All groups share one centre, and each spreads out both ways along 15 directions, with some noise.
(in the rows, 128 means zero)
Known rows, each followed by its group:
[121 141 129 121 135 109 110 129 136 145 137 133 139 152 136 117 138 148
 101 144  93 131 152] | z464
[221 135 143 181 174 118 130 143 127  54 111 109 109 167 105 148 182 159
 180 135 113  91  71] | z464
[127 123 146 122 111 158 114  92 134 109 121 130 127  77 130 156 132 116
 152 135 125  80 125] | z966
[118 129 209 126  67 103  74  90 165 116 147 146 200  71 175 136 101 127
 123 100 104 141 128] | z464
[116 133 142 153  85  90 146  86 182 137 146 134 147 114 143 135 122 141
 142  97 143 150  83] | z966
[138 139 146 151 143 113 155 173  77 147 126 137  71 138  90 109 109 122
 132 152 222 117 133] | z464
[ 91  95 159  73  99 115 155 120 140 125  53  83  88 202  55  68 194 135
 111 126 119 183 144] | z972
[141 136 179 108 131 103  90  95 151 122 124 115 106 152  95 132 196 175
 117 157 100 107 164] | z32
[129 126 111 109 124  96  93 158 127 162 164 157 136 115 131  91  69 140
 125 152  95 120 124] | z970
[131 158 137 150  89  70 135 123 160 159  45 133  71 109 123 121 112 179
 122 185 136 186 126] | z966
[170 118 158 171  96 144 174 110 214  99  80 102 119 128 181  85 145 110
  91 110 132  93  82] | z966
[ 67  98 111 130 125 112 186 143 157 128 148 132 142 178 162 123 123  86
 141 191  79 100 117] | z32
[145 142 134 153 124 174 120 127 136 133 119 111 150 116 123 125 116 133
 101 111 179 172 111] | z972
[117 135 142 157 135 127 128 183  66 117  98 141 143 164 102 120 128 125
  66 163 116 114 158] | z970
[117 132 158 103 198 155 110  53 120 138 157  81 183 175 183  97 154 145
 150 152 156 171 143] | z464
[183 173 119 142 120 130 127 137 132 133 116 129 129 150 108 170 120 161
 111  87  62 174 172] | z464
[ 91 135 123 129  96 113 158 138 152 126 114 144 147 132 173 103 134 143
 112 164 124 122 134] | z32
[150 104  62 145 150  57 125  98 129 185 125 125 103 135 122  90  83 129
  71  82 126 174  83] | z966
[ 85 134 163 153 143 130  87  89 149 156 138 114 142 131 114 160 147  99
  93 106  79 115 138] | z972
[ 96 159 112 124 142 137 121 122  98 144 126 146 119 117 128 147 153 170
 132 189 141  99 157] | z972
[ 84 189 125 136 168 110  92 176 130 152 156 138 106 101 186 159 154 128
 165 143 157 151 163] | z966
[155 154 139 132 145  51 124 165 107  92 118 144 126 162 183  87 153 148
 148 108  83 119 134] | z970
[174 117  77 151 185 177  91 171 127 128 163 125 150 110 162 145  83 114
 103 151 133 134 106] | z972
[133 160 120 130  82 156 136 130 203 165 144 142  99  83 125 155 116 143
 129 127 105 100 133] | z464
[109 145 149 147 120  94 136 113  88 110 134 149 183 123 180 147  99 138
 174 149 128 145 128] | z970
[112 170 200 148 115 137 138 169 150 149 115 124 111 153 157  97 138 127
  76 169 142 108 201] | z966
[148 136 107 118  76  96 189  90  57 140  52 143 153 181  78  92  97 178
  35  83  99 172 183] | z966
[138 108  92  93 131  95 153 145 120  95  79 131  74 132 132 120 166 140
 131 147 129 124 145] | z32
[128  70  98  85 134  84 122 135  49  72 150 155 175 155  83 127 145 150
 135 134 128 121 125] | z464
[134 132 118 119 138 169 116 143 117 137  78 109 116 127 115 110 116 125
  87 140 125 153 146] | z970
[147  87 113  88 111  80 160 127 146 131 122 135 116 129 160 133  75 119
 108 166 113 169 185] | z972
[139 132 134 142 145  71 110 121 103 114  86 122 113 114 145 151 135 154
 126 149 190 208 135] | z32
[ 58 150 164 143 124  54 132 212 106  86 158 163 127 130 173 162 194 105
 182 131 181 134 142] | z970
[157 148 104 116 175 134 119 184  86 133 114 113 113 182 117 120 108 116
 121  98  79 177 178] | z464
[117 121 114 153 132 180 121 160 152 143 166 103 172 166  70 142 137  90
  90  66 115 167  89] | z32
[186 151 137 143 147 156 116  93 130 137  73 102  78 107 123 146 116 152
 138 144 127 140 139] | z970
[173 118 168 140 160 106 132 127 130 129  88 107  34 109 164 122  86  77
 160 152 132 108 148] | z32
[136 145 202 132  77 128 175 136 103  81  86 118 144 164  82 167 142 122
 140  77 138 189 181] | z972
[128 111 114 144 140 150 146 177 129 103 122 107 126 166  90 157 124  77
 152  95  89 158  93] | z32
[164 107 118  99 174 156 127 118 132 130 133  88 114 161 129 110 112 106
 132 120 129 170 147] | z970
[128 140 133 163 133 111 126 114 102 141 134 140 147 118 144 145  84 128
 129 140 127 115 124] | z970
[105 106  86 114 109 199 146 174 166 107  69 125  96  85 143 160 128  94
 125 188 104 102 119] | z972
[105 109 122 144 116 135 179 115 164 114 155 132 159 144 151 167 125  93
 121 135  99 108 131] | z972
[165 132 117 105 113 145 135 137 109  95 104 118 148 118 144 127  95 131
 172  80 123 187 122] | z464
[175 131 176 169 154  90 152 133 154  91  88 102  87 167 168 131 139 138
 165 188 132 141 124] | z972
[ 89 154  85 108  90 182 160 146 132 110  86 134 132 111 124 163 158 122
 136  92  96 144 148] | z966
[131 127 132 110 125  90 116 125 120 144 144 141 115 118 121 115 100 149
 162 156 138 141 133] | z32
[133 115 179 132 133  28 155 110  81 168 163 120 106 198  77  97  83  89
 116  43 125 176 165] | z464
[106 136 199 176 117  78 124  76 153 145 173 135 150 117 130 171 125 132
 161 147 140 109 118] | z966
[125 142  55 120 118 134 148 189 106 118  88 152  84 110 119 119 128 135
 150 124  93 108 103] | z32
[ 82  79 111 126  79  57 124 182 117  99 139 177 132 130  36 182 145 152
 143 196 123 118  94] | z970
[123 130 122 144 146 119 115 106 170 165 110 100  72 132  83 167 121 122
 165 131  98 174 107] | z32
[133 111  89 109 153 145 153  92 134 124 117 110 112 115 161 113 124 129
 182 156 155 132  91] | z464
[162 110 116 105 121 118 111 140 122 121 131 134 107 100 104 130  96 117
 152  91 129 139 118] | z464
[146 162 119 154 107 138 137 167 152  96 101 141 140 111 186 129 126 123
 121 111  66 106 114] | z972
[168 115 115 141 144 149 114 122 150 112 150 139 122 100  98 168 153 159
 131 180 163  88 115] | z464
[126 124 122 108 130 143 142 139 132 148 157 118 156 135 158  93 102 135
 114 135 210 194 146] | z970
[163  92  97 129 119 188 179 162 143  83  48  97  68  89 144 122 130  70
 109 105 210 150  98] | z966
[ 84 105  75 107 119 194 135 134  77 103 140 152 176  63 143 163 116 109
 131 136 181 100 118] | z966
[124 119 121 136 144 157 151 120 153 120 163 114 172 156 165 133 100  96
 166 129  83 122 105] | z32
[141 137 110 115 102 102 122 170 147 150  79 126  64 107 136  70 117 113
  73  76 126 150 131] | z970
[129 117 136 114  99 124 139 118 132 104  94 131 151 145 126 110 131 149
 122 158  78 108 124] | z966
[143 153 130 120 124 120 141 151 124 116 196 148 174 120 188 114 104 141
 185  95 178 151 129] | z970
[148 117 134 131 118  47 132 131 156 160 102 127  88 150 135  58  97 155
 106 158 108 148 114] | z32
[121 108 140 138 110  97 130 142 150 143 141 136 122 107 164  99  94  89
 109 120 146 103 110] | z32
[159 153 133 104 169 161  46 162 131 172 164 114 104 121  82 118 123 152
 126 136 151 154 153] | z32
[147 129  81 119 141  91 123 106 110 146 123 135 109 141  90 128 139 179
 123 129 148 171 120] | z32
[139 112 105 136 110  78 149 113 135 132 170 164 119 117 112 108 119 157
 170 138 135  61  70] | z32
[143 152 120 130 145  91 124 134 138 105 189 149 157 137 162 137 181 199
 174 158 183 139 120] | z970
[ 81 162 165 131 145 129 107 171 107 147 175 144 150 142 166 143 121 112
 140 159 114 118 192] | z966
[124 146 175 109  96 127 129 153  97  94  74 112 156 148 152 113 115 109
 141  77  91 189 164] | z464
[128 114 164 125 170 147  93 121  68  99 138 109 151 153 100 153 133  78
 152  82  83 108 139] | z970
[171  97  69 127 155 168 111 168 105  88 112 135 123  84 139 153  99 132
 149 185 154 122  88] | z972
[175 105 161 123  99 184  93 155 202  92 150 143 134  73 121 210 125 126
  92 186  94  75 181] | z972
[137 135 126 132 136 110 123 173  87 101 122 143 157 160 144 119 114 149
 142 156 105 146 130] | z966
[138 149 161 144 121  97 114 161  80 125 130 151 147 138 124 114 122 176
 101 161 183 147 154] | z972
[ 93  90 162 118  90  73 126 119  77  94 116 156 156 114 115 154 100 133
 161 190 131 122 126] | z966
[ 68 127 114 137  87 145 104 194 104 108 171 174 195  81 109 162 128 127
 158 142 155 107  82] | z966
[114 159 115 147 120 182  99 160 111 135 110 150 143  97 100 164 126 172
 113 197 137 112 128] | z970
[171 106 154 149 149 179 135  74 147  73  91  84 134 112 144 159 164 118
 148 116 178 139  97] | z464
[117 155 115  97 124 120  85 141 118 152  81 141  88  93 138 118 127 153
 110 138  89 131 172] | z464
[101 137  97 163 132 185 122 133 127 106  61 117 118 106 116 132 180 128
 129 133 121  93  50] | z972
[158 100 112 148 138 115 121 119 113 101 119 127 116 101 120 104 117 120
 168 104 160 109  38] | z972
[ 92 122 128 152 102 161 158 155 141 124 114 123 153 141 143 114 130  84
  79 106 114 113 114] | z970
[ 71 172 164 150 115 177 155  90 129 142 117 106 151 145 130 161 149 104
 144  83 120 162 144] | z972

New rows, each followed by its group:
[185 135  50 126 196 137 114 159  89 165 130 134  36 130  77 135 116 152
 122 151 153 124 147] | z464
[169 155 103 140 153 151 128 144 107 103  93 121 125 135 152 113 145 172
 145 142 153 142 113] | z464
[128 108 194  60 110 101  71 125  71  82 118 118 179 138 161  58  94  69
 167   7  38 151 145] | z970
[136  44 102 109 148  62 202 161 104 105 157 136  82 153 139 132  73  54
 179 169 141  95 119] | z972
[115 107 154 129 145 116 111 154 131 140 115  99  96 145 119  74 120  99
 135 143 155 150  89] | z972
[104 131  86 140 146 173  83 131 125 164 154 134 159  85 146 135  91 105
 112 114 128 130  94] | z972
[109 124 153 168 140  62 184 140 116 139 145 115 135 196 145 146  85  68
 140  90 119 193 137] | z966
[104 145 134 134 139 106  94 104 171 170 128 120 132 141 129 112 186 192
  37 174 183 170 162] | z32
[130  96  84 120 141 148 163 101 151 139 173 128 128 138 102 148 135 131
 131 150 163 113 116] | z464
[136 166 140 123 125 152  98 136 125 134 152 130 131 101 130 111 126 126
 180  78 120 110 110] | z972
[178 127  87 120 143 104 142 194 125  81  63 113 102 181 149  58 184 147
  70  96 107 150 126] | z966
[105 155 102 129 153 231 101 126  94 134 130 125 143 108  78 176 162 150
 133 140 165 121 128] | z972
[175 107 115 119 145  90 172 149 127 118 137 130 117 168 146 138 108 141
  91 165 139 150 199] | z972
[147 156 145 157 136 151 126 159 112 123 111 106 127 147 116 109 137 107
 128  52 121 138 108] | z972
[175 133  85 167 127 142 179 222 162 111 165 162 127 112 216 157  66  76
  95 138  90  75 161] | z972
[145 131 159 128 102 122 134 149 109 140 113 134 103 107 108 126  66 108
 160 108 137 148 133] | z32
[149 209 147 177 148 157 110 183 106 175 124 131 121 169 110 105 134 166
  59 138 122 119 183] | z966
[169 117 190 172 138 108 103 152 175 128 135  99 136 165 122  96 118 116
 104 126 123 153  87] | z32
[131 129 124 140 182 132 142 110 148 163 171 113 100 168 104 160 145 127
 122 182 134 116 160] | z464
[156 130 149 111 110 159 159 100 100 105 125 118 176 137 139 138  85 117
 165  78 105 149 154] | z32
[150 150 105 218 167 146 128 202 115 128 106 128  99 153 118 125 142 120
  75 147 133  86  83] | z32
[104 151 107 122 157 157 151 168 108 127 130 122 127 146 172 142 146 103
 122 126 153 155 178] | z966
[110 175  80 112 159 113 150 141  93 114 182 154 166 166 159 150 194 184
 154 124 139 137 172] | z970
[125 121 172  88  97 165 122 171 169 147 163 125 128 130 115  81 105 103
 127 131 122 106 156] | z32
[ 95 124  95 127 130 158 116 103 134 122 137 122 195 137 139 146 132 116
 123 101  70 152 110] | z972
[157 133 106  97 131 165 145 119 133 127 150 125 133 159  97 115 132 151
 148 116  92 111 139] | z32
[122 143 110 105 157 140 156 177  93  87 125 123 160 187 183 114 161 127
 127 136 109 149 178] | z966
[136 127 124 127 144 147 108 114 107 139 132 113 160 138 148  95  99 132
 106 127 145 159 129] | z970
[ 99 103 158 119 116 139 125 164 102  60 147 125 199 150 133 170 143  76
 162  91  82 130 131] | z32
[121 145 194 115 108 150 119 160 165  90  72 107 102 112 175 124 182 118
 101 164 132 113 184] | z32
[103 156 116 156 124  94 115 206  92 108  85 166 114  95 165 139 124 146
 151 192 139 121 116] | z32
[171 126 136 139 186 143 142 106 110  96 191 116 150 168 119 193 136 152
 211 170 145 132 138] | z970
[ 84 187 169 144  93 130 132 136 106 141 120 137 154 130 141 127 128 122
 138  69 112 144 154] | z972
[ 98 152  83  89 152 140 110 234 132 164 136 121  91 148 132 105 106  98
 133 108 103 200 164] | z966
[114 124  91 135 148 131 114 108  83 128 149 146 157 104 136 151 114 115
 134 106 124 109 117] | z966
[140 142 120 119 102 175 205 174 149 120  78  99  86 172 100 127 135  93
 110  91 123 167 165] | z464
[167 151 105 146 160 120 131 186 107 150 162 142 116 183 100 104 129 171
  96 157 150 125 146] | z464
[147 126  84 157 168 124  98 157  85 166 164 136 137 136  99 113  80 125
  92 115 150 143 100] | z966
[215 129 143 133 164 185 118 126 126  96  80  79  71 135  78 151 154  89
 127  36 102 131 134] | z32
[113 103 123 120 115 198 181 105 209 128 130 101 109 127 127 168 154  87
 126 150 122 106 138] | z972
[ 91 166 190 151  91 102 142 125  94 126  91 130 134 156  91 145 163 130
  93  88 131 141 172] | z972
[ 91 168 142 143 120 105 151 108  87 124 159 160 170 130 151 173 144 164
 158 146 171 130 168] | z970
[104 169 186 154 119 139 115 126 114 158 137 129 146 111 145 108 115 169
 158 187 231 156 124] | z972
[139 125 146 161 153 115 128  78 145 170 117 100  60 119  69 188 113 112
 141 137 147 150 130] | z966
[143 173 129 176 162  87 124 104  94 139  96 124  57 107 145 149 157 101
 109  40 129 109 141] | z970
[125 165 110 191 181 157 104 117  97 138  76 100 147 135 159 171 145 134
  55 116 159 210 149] | z32
[127 111 145  96  94 142 161 154 106 112 120 115 161 155 119 118  93  90
 114  72 144 201 160] | z464
[101 119 158 120 167 160 109 126 109 115 147  94 171 172 113 204 110  88
 200 139  82 205 160] | z32
[131 163 161 123 126 227 108 170 137 163 130 111 118 105 128 113 119 124
  93 156 207 145 176] | z970
[103 149  91 139 160 109 122 150 131 146 110 125 109 120 194 116 126 113
 120 125 116 149 129] | z970
[ 84 141 104 117 130 166 114 137 168 139 104 106 170 125 209 114 137 113
  72 123 104 188 148] | z32
[127 114  75 116 127 146 172 148 176 139 115 133 106 126 171 164 106  98
  69 166  76 116 187] | z972
[149 128 147 132 129 146 110 155 123 111 157 128 137 102 165 105 106  80
 137  62 135 101 115] | z966
[178 158  94 138 172 106  92 133  96 143 154 143 132 131 137 113 117 195
 145 149 134 133 123] | z464
[121 160 123 113 161 128 151 121 105 147 143 138 121 164 146 170 108 145
 170 187  76 118 198] | z970
[117 147 156 120 126 115 141 164  94 132 131 120 136 195 106  64 136 105
 121  56 102 136 137] | z464
[124  93 129  96  57 143 152  93 102 112 130 147 181 122  68 134 113 164
 124 132 132 130 128] | z966
[150 186 116 138 112 127 128 134 125 149  87 132 118 141 109 117 135 194
 106 124 109 170 153] | z966
[189 149 116 184 188 154  85 142 161 133  55  74  59 126 109 137 149 111
  90  81 114 180  87] | z32
[102 141 130 169 153 104 108 106 139 145 183 140 169 154 132 161 127 132
 154 145  63 105  98] | z966
[131 128 120 145 128 127 168 139 114 125  77 119 105 135 149 120 111 144
 121 186 193 174 134] | z972
[186 103 165 134 116 177 116 100 187 119 129 108  96  88  87 127 129 132
 133 135 169  97  87] | z966
[107 134  89 114 120 155 142 155 125 159 173 149 142 129 105 133  91 128
 169 140 105 107 114] | z32
[145 156  57  92 178 137 179 101 103 150 179 128 132 159 161 166 117 145
 190 103 118 168 188] | z970
[ 82 126 111  98  77 111 135 133 174 177 124 130 139 142 104  83 144 152
  42 117 156 196 147] | z32
[116 155 155 131 146 130  95 119 104 144 124 126 122 110 159  94 127 145
 137 138 160 119 129] | z464
[102 178  88 201 166 133  58 242  93 109  84 155 140 102 181 119 174 142
  35 145 153 129 100] | z32
[142 148 141 149 144 111 103 206  77 111 107 150  95 124  99 148 127 142
 161 168 132 110 126] | z32
[172 171 102 149 165 114 145 202 111 160 124 130  81 180 113 128 102 155
 115 165 116 166 174] | z464
